The rows are grouped in 4 different ways at once. Each group adds its own fixed numbers to the row, and there is some noise. The rows also spread widely along 11 directions, which tell nothing about the answers.
In the rows, zero is written as 128.
Some rows, each with its group in each grouping after it:
[137 152 170  91 195 128 133 126 102 226 160 156 106  93  13 146 123  97
 194 192 122 165 136 182 119 121 122 139 181  95 136 102 145 111] | k623 K k547 pif
[108 136 177 122 144 115 100 131 159 110 159 122 162 136  82 105 131 114
 124 142  83 124 123 118 159 131 119  95 125 102 123 141 139 132] | k267 Y k547 sos
[103 101 104 119 106  85 161  99 123 120 131 147 113 138 137 108 117 128
 157 132 108 117 131 137 103 109  99 148  83 150 151 127 138 124] | k719 Y k993 sos
[152 138 108  96 147 130  80 115  72 213 143 155 124 108  88 173 133 100
 149 133 107 137  81  95 109 147 113 141 122 137 156  89 171 119] | k719 W k152 pif
[106 119 111 163 104 148 168 141 133 130 150 165 122 137 108 123 148 126
 115 181 126 117 153 142 159 146 145  77 162 114  90 144 114 103] | k267 W k152 pibe
[ 30  84  81 166  14 164 166  86  65 141 136 206  79 158 180 127 121 109
 161 156  92  95  85 138 115 171 125 147 119 164 139 108 118 116] | k827 K k129 Zilud
[175 191 111 111 141 211  45 147 139 139  89  92 124  80 158 158  99  97
  82 125 164 206 119 108 129 111 182 143 154 136 141 119 114 117] | k623 Y k129 Zilud
[135  93 126  73 159 140  99 113  78 145 104 146 122  65 194 149  95 128
 154 100 163 121  87 104  99 127 132 151 129 167 153 122 181 184] | k501 Y k993 Kige
[103 146 175 105 108 180  94 173 114  92 154 121 135 168 127  99 162 101
 128 123  94 115 130 122 164 139  77 119 140 111 119 144 131 122] | k501 K k174 pibe
[154 154  89 153 175 109 112 122 194  85  89  93 134  90  72 116  93 127
  95 174 129 154 139 128 136 129 171 133  86 116 127 131 133 114] | k827 K k174 Kige
[ 81 134 188 123 103 169 103 104 117  81 126 113 150 104 175 129  62 111
 129  92 138 154  82 123 115 124 140 135 162 139 145 137 108 140] | k827 K k993 sos
[139 111 138 104 168 103 107  95 128 120 105 103 131  99 144 132  94 147
 138 104 138 117  79 104 110 131 129 144  89 156 160 116 161 157] | k501 K k174 Kige
[207 189 128  55 186 134  95 181 157  73  99  59 127 132 132 103 147 127
 155 126 150 188 190 157 147  59  98 176  79 136 147 115  93 120] | k623 K k547 Kige
[154  93  83  85 126 154  35 115  75 195 185 204 101 146 139 162 180 142
 121  56 144 130 101  78 125 135 108 157 127 138 156 121 167 146] | k623 K k547 Zilud
[100  83  46 139 125 131  84 128 142 101 176 216 113 149 104 104 171 152
  94 122 128 101 135 108 179 151 126 139  60 116 112 133 130 137] | k501 K k547 pibe
[ 78 121 201 110 182 140 127 123 117 153 164 158 141  83  63 135  96 123
 160 166 141 132 110 162 155 146 147 111 175 100 128 121 129 149] | k827 K k547 pibe
[183 149  52 101 165 113 129 163 141 116 116 144 101 132  72  98 173 123
 147 163 145 162 195 167 150  83  90 178  59 126 141 120 113  93] | k267 K k993 pibe
[109 102 181  90 159 133 133 118 114 127 160 155 108 122 112 102 120 135
 168  99 123 117 149 146 108 113 104 158 166 110 124 156 156 162] | k501 K k174 Kige
[ 86 108 182 138  91 141 152  91  95 168 199 163 107 168 121 139 153 177
 131  93 178 125  89 147 151 115 117  96 178 125 161 117  90  87] | k267 K k174 pibe
[192 168 128 118 205 106 101 131 173 153 108  79 141  98  44 133 110 115
 105 161 128 160 134 127 125 120 148 123 120 110 139 132 155 109] | k719 K k174 pibe
[126 103 122 116 111 110 119  77 103 211 189 198  80 159  96 127 136 148
 148  66 134 157 135 139  89  93 124 159 154 113 157 125 115  92] | k501 W k129 sos
[164 151 108 130 134 110 168 136 165 116  75  85 129 125 137 116 101 103
 134 205  95 138 175 151 102 112 153 103 142 134 105 156 149 108] | k827 Y k547 Kige
[115 119  52 169 123  88 209 124 168  94 102 138  92 142  89  89 141 144
 134 217 135 112 166 175 158 130 120 125  41 137 127 117 104  84] | k501 K k174 pibe
[116 113  60 166  72 133 129  90 125 151 150 158  95 150 146 150 149 167
  81 123 170 127  95 109 135 135 158 106 108 149 151 112 109  72] | k719 Y k174 Kige
[106 140 112 148 114 141 147 116 135 136 130 154  96 117 107 117 114 124
 141 163 129 152 127 157 137 127 151 138 117 127 131 113  87 104] | k623 W k129 pibe
[179  87 146  94 230  28 174  84 154 147 115 104 140  83 107 137  93 195
 155 106 176 122 124 132 114  79 140 114 100 142 168 123 167 157] | k827 K k152 pibe
[ 80 159 193 134  98 101 182  96 142 141 168 135  99 169  56  83 114 122
 182 149  93 172 164 199 105  83 114 157 153  97 150 122  64  71] | k267 W k129 Zilud
[138 136  50 133  99 121  87  93 120 168 146 174  82 160  82 125 143 117
 126 123  95 140 119 113  95 129 113 180  82 131 151 118 138  83] | k501 K k174 Kige
[141 136 142  88 114  69 214 126 104 147 101  91 116 147 146 123 141 143
 195 173 136 127 132 176 120  82  74 117  96 165 180  97 122  81] | k827 Y k993 pibe
[168 118  44 152 172  80 111 124 181 118  68 112 137  91  92 121 121 109
  82 195  86  98 122  78 133 171 148 101  49 134 118 146 211 144] | k501 Y k174 Zilud
[132 124 163 104  73  59 178 119 136  88 128  78 137 197 176  90 148 150
 158 103  75 107 139 131 102  78  65 105 112 142 152 144 139  94] | k827 Y k993 Kige
[ 92 116 111 140 102 114 137  94 150  64 129 143 115 142 156  95  97 134
 140 124 102 124 117 134 121 120 121 162  69 143 131 131 107 139] | k623 K k547 pif
[152 103 107 130 144 121 124 108 143 131 112 139 112 106 151 116 107 134
 123 111 118 128 128 110 110 126 151 130 125 135 122 152 151 157] | k623 W k129 pibe
[159 112 131 120 138 125 145 157 106 153 107 111 128 130 126 139 158 110
 136 167 110 100 143 111 136 159 110  83 152 126 117 146 191 133] | k827 W k174 Zilud

New rows, each followed by its group in each grouping:
[124  82 130 155 130 110  99  83 133 161 155 165 141 113  99 132 114 130
  93 110 107 113  98  89 105 154 158  95 176 109 119 168 189 141] | k267 K k993 Zilud
[138 169 180 101 109 167 149 173  91 158 128  96 137 143 123 144 143  83
 167 173 110 150 148 148 139 125  99  90 194 124 122 119 122  89] | k827 W k152 sos
[106 125 118 170 143 101 173 108 156 175 135 151 115 105  49 118 122 134
 127 208 121 131 127 164 150 132 173  83 140 107 124 120 122  93] | k267 Y k129 pibe
[117  97 207 107 126 107 120 105 130 101 158 113 144 148 160 106 115 155
 139  50 116 128 120 113 123  99 116 112 152 117 144 149 129 148] | k827 W k129 sos
[147  78  93 112 116 149  37  96  84 174 172 186 133 146 174 165 168 167
  85  42 159 107  57  56 146 147 133 110 122 154 154 126 161 145] | k267 K k547 pibe
[117 100  49 143 117  87 163 106 143 106 133 161  96 152 132 112 152 180
 130 153 170 119 138 157 154 114 134 133  47 152 142 100  91  94] | k501 K k547 Kige
[102 136 137 105 109 105 118  97 133 104 109 111 121 133 155 105  98 127
 148 111  96 134  97 118 109 111 114 164  68 156 173 109 123 132] | k501 Y k129 Zilud
[ 82  80 119 108 127  99 135 123 114  95 163 175 117 149 122 103 154 150
 172 131 113  87 129 140 158 131  95 143  76 133 137 112 132 149] | k827 K k547 Kige
[107 107 152 123 157 178 107 141  89 165 145 161 120  74 114 155 130 111
 127 156 142 108  87 106 159 173 138  91 175 117 118 129 181 165] | k623 Y k174 pif
[166 173 121 131 113 132  76 130 163 175 142 123 131 162  73 112 139  92
  88 130  51 155 143 104 105 115 140 111 162  91 117 160 157  77] | k501 Y k129 pibe
[182 126 157  86 173 122  78 146 119 137 142  90 156 125 142 157 167 171
 116  95 179 138  88 101 179 111 114  87 114 136 158  97 138 129] | k623 K k547 pif
[127  70  60 133 107 122 159 143 137  67 133 174  89 152 175  84 165 167
 129 107 145 110 197 142 153 101 126 145  94 128 105 153 115 139] | k827 W k129 Kige
[122 133 173  81 136 162 107 144  67 160 123 125 136  99 139 149 123  94
 163 143 130 135  96 125 126 151 104 125 161 138 144 112 156 138] | k501 W k993 Zilud
[ 98 121 120 102 130 152 152 140  78 146  93 138 104  94 145 136 121  96
 180 200 116  95  99 138 130 164 109 131 109 162 137 103 163 148] | k501 Y k174 Kige
[127 185 170 112  47 148  91 121  89 195 182 117 133 195 113 160 169 130
 115 102 127 173  81 122 130  99  98  91 177 124 183  98  92  16] | k827 Y k993 pibe
[ 97  87 147 114 108 121 149 138  78 146 154 148 121 132 132 136 172 141
 172 153 122  85  88 131 159 150  89  88 133 142 137  99 151 131] | k623 K k993 Kige
[133 135 113 152 140 144 159 131 145 136  68 109 123  89 118 118  79  76
 139 214  81 128 141 147 106 150 168 110 158 128  96 154 163 135] | k827 K k129 pibe
[107 159 150 144 178 154 131 149 154 136 151 139 137  74  22 125 106 108
 111 205 163 174 152 174 167 144 174  97 176  78 105 128  93  96] | k719 W k993 pibe
[119 148  75 152  80 135 114  86 109 160 115 151 111 128 120 142 106 110
 129 157 122 152  79 131 103 137 138 146 101 158 160 104 108  76] | k267 K k993 pibe
[ 70 104 204  98 110 132 112 134  86 119 172 123 162 126 141 133 144 136
 144 119 117  91  65 109 162 151 100  80 146 128 145 108 146 145] | k719 Y k993 Kige
[165 138 101 110 139 126 157 141 110 139  80  91 110 117 143 137 129 110
 153 179 132 126 138 138 113 139 120 132 108 157 135 116 147 119] | k719 W k174 Kige
[179 155 137 108 159  83 148 100 129 198 107  86 108 126  80 143 120 136
 155 156 136 149 113 148  92 106 121 125 129 138 169 101 147  77] | k501 K k174 Kige
[111 117  76 145 121 120  95  47 121 165 126 195 100  89  96 127  55  95
 142 114 101 160  93 118  54 132 154 201 110 142 151 137 144 134] | k267 K k993 sos
[134 160 174  71 131 150 104 183  73 168 145 111 141 139  74 134 176  73
 175 174  86 137 130 138 145 148  65 121 151 114 139 104 154 108] | k719 W k993 Zilud
[161 112 116 131 140  70 133 123 132 147 115 115 145 135  85 119 143 114
 138 159  66 107 119 110 115 136 102  95 115 118 127 140 199 112] | k827 K k993 pif
[138 178 179 116 165 137  49 169 146 135 154  81 181 118  20 134 151  87
 104 164  97 155 101 111 181 147 116  83 132  86 136 106 139  91] | k719 K k993 sos
[131  86 134 102 163 149 119 132 134  85 127 142 135 109 193 119 112 155
 112 100 177 111 133 122 148 125 146 115 135 141 110 163 141 181] | k501 K k547 pibe
[140 192 149 130 145 134  63 146 205  77 149 106 153 149  54  88 116  98
  78 136  86 184 179 128 140 116 147 137 126  73 105 165 102  95] | k501 W k547 Zilud
[109 117 149 132 154 115 125 111 154 100 120 116 152 108 132 120  94 134
 115 152 128 114  98 124 144 148 152 100 114 135 123 134 134 147] | k501 K k547 pibe
[146 125 100 138 160 130 136 135 162  93  88 102 131  91 147 118 109 147
 100 155 170 140 126 132 166 129 172 101  91 138 126 118 107 126] | k501 W k129 pibe
[134 100 115 130 168  70 163 143 189  55 123 103 142 140 117  86 151 175
 120 162 143 103 166 150 178 109 128  90  67 121 111 133 122 127] | k501 K k547 Kige
[124 117 101  93 156 137  59 148 111 136 178 197 119 125  49 114 166 113
 135 110 114 146 154 124 148 125  97 176 113  91 137 130 155 134] | k827 K k993 Zilud
[109 161 159 147  89 174 120 151 112 167 112 101 151 114 118 156 126  82
  99 208 112 134  89 122 144 174 153  41 201 124 115 126 152  81] | k501 Y k993 Zilud
[102 111 163 130 139  94 139 108 155 101 148 119 129 123 112 107 121 153
 130 125 109 103 105 113 136 127 121 103 112 120 136 137 150 145] | k623 Y k174 Kige
[134 121 128 116 137 147 142 135 113 174 159 159 104 135 110 139 151 140
 142 152 160 139 141 157 146 123 131 109 165 125 125 126 119 109] | k623 K k547 pibe
[131 100  61 185 166  47 124  91 207 113 138 158 131 112  36  95 132 168
  81 153 106 120 128 113 166 121 169 105  42  98 130 125 144 110] | k267 Y k129 pif
[ 86 138 169 120 106 176 121 137 133  32 127 115 143 125 181  90 101 125
 129 108 146 144 122 145 153 107 118 143 127 138 129 146  79 141] | k267 K k993 pibe
[106 116 169 120 101 151 155 142  93 105 102  86 152 121 205 140 130 138
 135 152 160 102  69 127 162 150 117  61 141 167 140 111 131 121] | k501 K k993 pibe
[152  85  73 145 113  85 157 137 132  90 110 121 134 144 158 120 167 164
 114 145 141  99 129 118 163 125 109  83  79 143 130 128 153 107] | k827 K k993 pif
[152 129 155  73 140 162 118 166  85 126 136 135 114 139 149 112 167 111
 166 110 123 123 156 131 137 103  70 148 143 127 136 143 160 149] | k267 Y k174 pif
[141  96  87 111 118  96 166  76 117 166 118 159  83 133 164 113  97 136
 157 106 114 129 146 141  58  89 133 170 121 157 148 149 150 138] | k719 Y k129 pibe
[141 156 111 106 139 139 106 136 117 142 124 119 117 137  90 127 138 101
 140 155 109 136 123 130 128 135  99 155  93 134 151 116 137 109] | k719 K k174 pibe
[118  81 101 110 108 107 170 114 104 141 125 155 100 136 186 129 145 147
 167 147 122  84 120 129 120 132 111 116 106 164 132 125 156 151] | k623 Y k547 Kige
[ 84 191 185 129  92 191 115 138 136  84  99  75 154 134 141 112  69  49
 138 195  59 145 105 144 115 158 138 124 156 136 109 142 108 119] | k719 K k547 pibe
[132  81 173 103 176 127 134 103 124 137 120 143 133  74 147 118  69 116
 147 101 131 125 134 125  79 124 143 128 192 123 110 183 192 191] | k501 K k993 sos
[131  89  97 159  97 128 125  91 120 182 179 168 106 155 147 168 159 189
  91  99 201 132  91 116 156 127 159  68 146 141 148 110 103  83] | k623 K k547 sos
[146 144 145 119 150  99 177 115 153  99  55  55 149  97 178 128  71 126
 140 188 136 128 105 142 118 119 147  93  99 165 140 119 138 128] | k501 Y k547 pif
[178 180 173 136 147 144 183 173 147 174 112  74 124 147  53 120 158  91
 138 229 110 149 187 182 140 118 122  63 214  96  97 156 138  64] | k267 K k174 pibe
[152 139 147 116 155 101 143 155 162 118 127  78 153 141 114 127 151 141
 114 167 143 132 148 138 170 114 128  68 113 125 133 122 123 102] | k719 Y k547 sos
[141 117  78 110 136  86 107 128 107 153 132 157 119 120  89 126 164 118
 155 154  89 113 100 106 139 136  82 135  54 137 156  96 174 121] | k623 Y k993 pif
[150 124 105 128 111 154 116 166 137 117 156 123 130 175 136 130 189 147
  91 132 164 136 165 135 182 118 126  85 135 120 116 133 101  88] | k719 K k547 sos
[181 177 150 100 150 109 101 149 141 153 137  86 129 156  68 123 167 115
 135 137  89 147 131 114 139 117  83 115 106 112 151 118 137  87] | k623 W k174 pibe
[172 144  68 145 112 169 120 138 108 179  99 122 107 122 143 161 156 136
 102 167 180 158 107 133 159 126 164  98 128 156 146  90 104  73] | k267 K k129 pibe
[165 165 138  87 211 116 106 191 165  94 122  96 140 110  53  89 161 127
 139 164 136 161 178 156 195  99 112 134  72  98 133 106 102 116] | k501 W k129 pibe
[104 118 154 127  99 141 191 107 103 151 128 130 110 128 148 125  98 116
 161 157 136 134 130 172  94 119 130 120 186 142 128 144 123 110] | k719 K k993 pibe
[131 140 117  92  95 169  93 141  99 102 128 126 131 150 214 142 143 143
 116  96 168 141 104 113 154 110 116 130 101 166 162 112  97 117] | k827 Y k547 pibe
[126 150  74 120  95 122  80 117 154  81 158 156 114 176 104  95 135 125
 123  86  76 153 155 113 114  89 103 196  70 122 139 131 106  99] | k827 K k152 Kige
[118 168 163 164 100 107 136 124 178  92 140  74 157 141 100 122 129 155
  83 153 141 159  96 134 176 107 141  57 118 110 144 108  80  51] | k623 Y k993 pif
[126  74  91 122 141  53 171  89 133 125 117 136 121 107 155 126 129 189
 135 129 168  97  97 124 130 115 130 102  69 161 162 106 149 128] | k501 Y k993 Kige
[146 128  99 125 106 121 102 102 125 149 129 141 107 134 141 126 128 127
 126 106  98 134 105 103 107 111 127 139 106 137 148 123 147 120] | k623 Y k129 pif
[141 135 138 135 116 163 131 142 101 160  96  94 130 111 148 154 138 120
 135 177 139 129  92 134 148 144 155  79 163 147 131  99 132 111] | k267 K k129 Kige
[138 121 176 110  87 142 185 163  90 146 130 113 128 165 162 120 161 109
 158 153 106 115 160 154 123 124  92  68 215 122 104 165 149 100] | k827 W k993 pibe
[ 94  96 186 105 100 128 166  85  89 157 173 162  89 157 158 119 119 153
 170  77 138 120 125 147  85 109 107 141 187 128 142 150 126 125] | k501 W k174 Kige
[189 174 163  46 185  90 101 152 107 168 108  69 149 131  88 134 142  96
 186 142  77 136 111 117 114 104  61 144  89 148 171  93 174 120] | k501 K k152 pibe
[207 128  72 121 132 162 102 169 113 193 117 113 118 144 129 157 194 127
  87 152 150 134 146 115 157 130 145  73 161 128 120 124 157  88] | k719 K k129 pibe
[123 136 151 150 111 111 141 109 135 122 112  93 155 128 128 141  96 116
 124 156  89 116  86 107 120 140 138  81 137 137 130 124 153 110] | k827 K k152 pif
[ 95 155 182 136 105 122 149 113 141 130 161 122 121 156  80 104 130 124
 142 150 100 137 130 153 127 113 116 113 155 105 139 133 109  86] | k267 Y k174 Kige
[114 152 168  96 143 186  89 164 142  58 157 143 123 108 121  86 116 109
 136  99 136 176 182 151 137  97 122 171 166  90 100 164  94 149] | k623 W k993 Kige
[100 125 113 113 174 142 122 149 148  82 156 175 116 113  78  98 130 137
 139 151 162 149 171 174 182 112 131 165  92 105 124 124  88 137] | k827 K k547 pibe
[133 135 155 112 124 111 114 110 134 110 132 114 130 123 131 114 108 126
 136 105 117 150 121 119 107 115 114 140 122 129 146 138 129 130] | k623 W k993 Zilud
[101 131 165 107 193 136  90 148 148  78 143 140 151  72  68 100  98 108
 133 141 138 155 137 139 166 133 132 141 110  96 119 130 122 156] | k501 W k993 sos
[148  98 115  97 164 127 148 115  83 147 107 143 116  73 171 153 114 161
 158 127 217 138  98 141 136 118 136 130 116 172 163 100 123 147] | k267 W k993 pibe
[189  90  86  93 119  94 174 138 114 151 121 133 101 170 189 126 180 166
 145 123 148 109 182 139 115  85 105 104 135 150 130 150 160 114] | k827 Y k547 Kige
[109 116 138 100  99 188  70 134 109 105 168 155 132 147 205 139 145 152
  91  60 182 141 107 100 164 113 130 117 140 141 138 133 102 131] | k501 Y k547 sos
[171 138 152 112 153 122  77 124 122 183 154 103 152 122  82 165 144 139
  93 110 160 158  99 109 135 123 142  85 172 112 156 118 149  92] | k719 K k993 Zilud
[172 129  86 145 151 113 160 139 138 167 117 105 115 129  89 150 163 152
 103 186 181 128 132 144 164 136 144  73 121 133 138 112 133  79] | k719 K k174 pibe
[126  72  63 183 118 108 171 110 150 122 124 168 117 116 132 124 125 134
 103 169 101  81 134 106 128 157 156  78 131 127  79 163 182 146] | k623 K k152 pif
[ 78 113 171 155  86  74 193  92 143  80 117  89 149 140 141 108  97 151
 150 163 106 105  85 149 128 130 123  85 113 144 146 115 111 100] | k827 K k993 Kige
[161 144 100 121 135 127 117 146 133 162 129 127 120 132 103 132 159 133
 114 148 131 146 139 129 151 110 138 103 128 119 143 116 132  88] | k827 Y k129 pibe
[125  93 128 141 149 107 131  67 116 187 162 160 110 107 106 170 114 196
 105  93 216 137  68 124 137 124 165 105 138 136 180 101 120 103] | k827 K k174 pibe
[ 88  85 101 146  91 112 104 107 106 108 151 166 136 140 131 120 155 138
 127 129  97  84  72  96 151 160 109 113  82 143 137 114 150 132] | k267 K k993 Kige
[136 148  91 131 151 134  84 115 139 150 141 159 118 110  65 138 122 114
 125 159 120 158 109 129 138 136 141 150  95 117 136 105 124 109] | k623 K k547 pif
[104 109 205 107 152 103 140 111 134  78 125  75 150 123 157 119 112 168
 135 102 160 108  82 123 156 124 107 103 102 145 167 114 128 150] | k501 K k174 Zilud
[141 105 120  85 102 162 125 146  77 107 106 134 120 145 230 132 137 113
 162 107 131 117 136 117 122 127  94 141 121 169 134 135 138 156] | k827 W k547 sos
[131  80 115  99 159  84 112  78 106 147 118 136 124 102 166 138 108 178
 145  82 157 105  52 100 129 123 128 138  58 175 185  90 152 160] | k501 K k129 pibe
[120 136 116 113 119 158 115 131 103 117 118 132 126 113 153 132 122 129
 129 138 166 144  98 136 148 128 122 132 109 152 149 106 108 110] | k501 K k993 pibe
[ 98 128 139 151  57 130 141 122 129 144 171 133 124 184 138 132 167 143
 114 156 104 110 104 124 154 137 127  57 154 123 122 125 113  74] | k623 Y k547 Kige
[142 136  98 132 129 146 145 161 134 102  82  86 138 125 152 132 131  98
 127 208 126 118 139 141 158 152 135  94 104 154 110 120 130 123] | k719 K k547 sos
[141 154 141 143 118 146 110 110 135 136 108  80 138 116 137 152 101 133
  98 133 151 164  79 126 136 121 171 102 136 139 154  96 102  88] | k719 K k129 pif
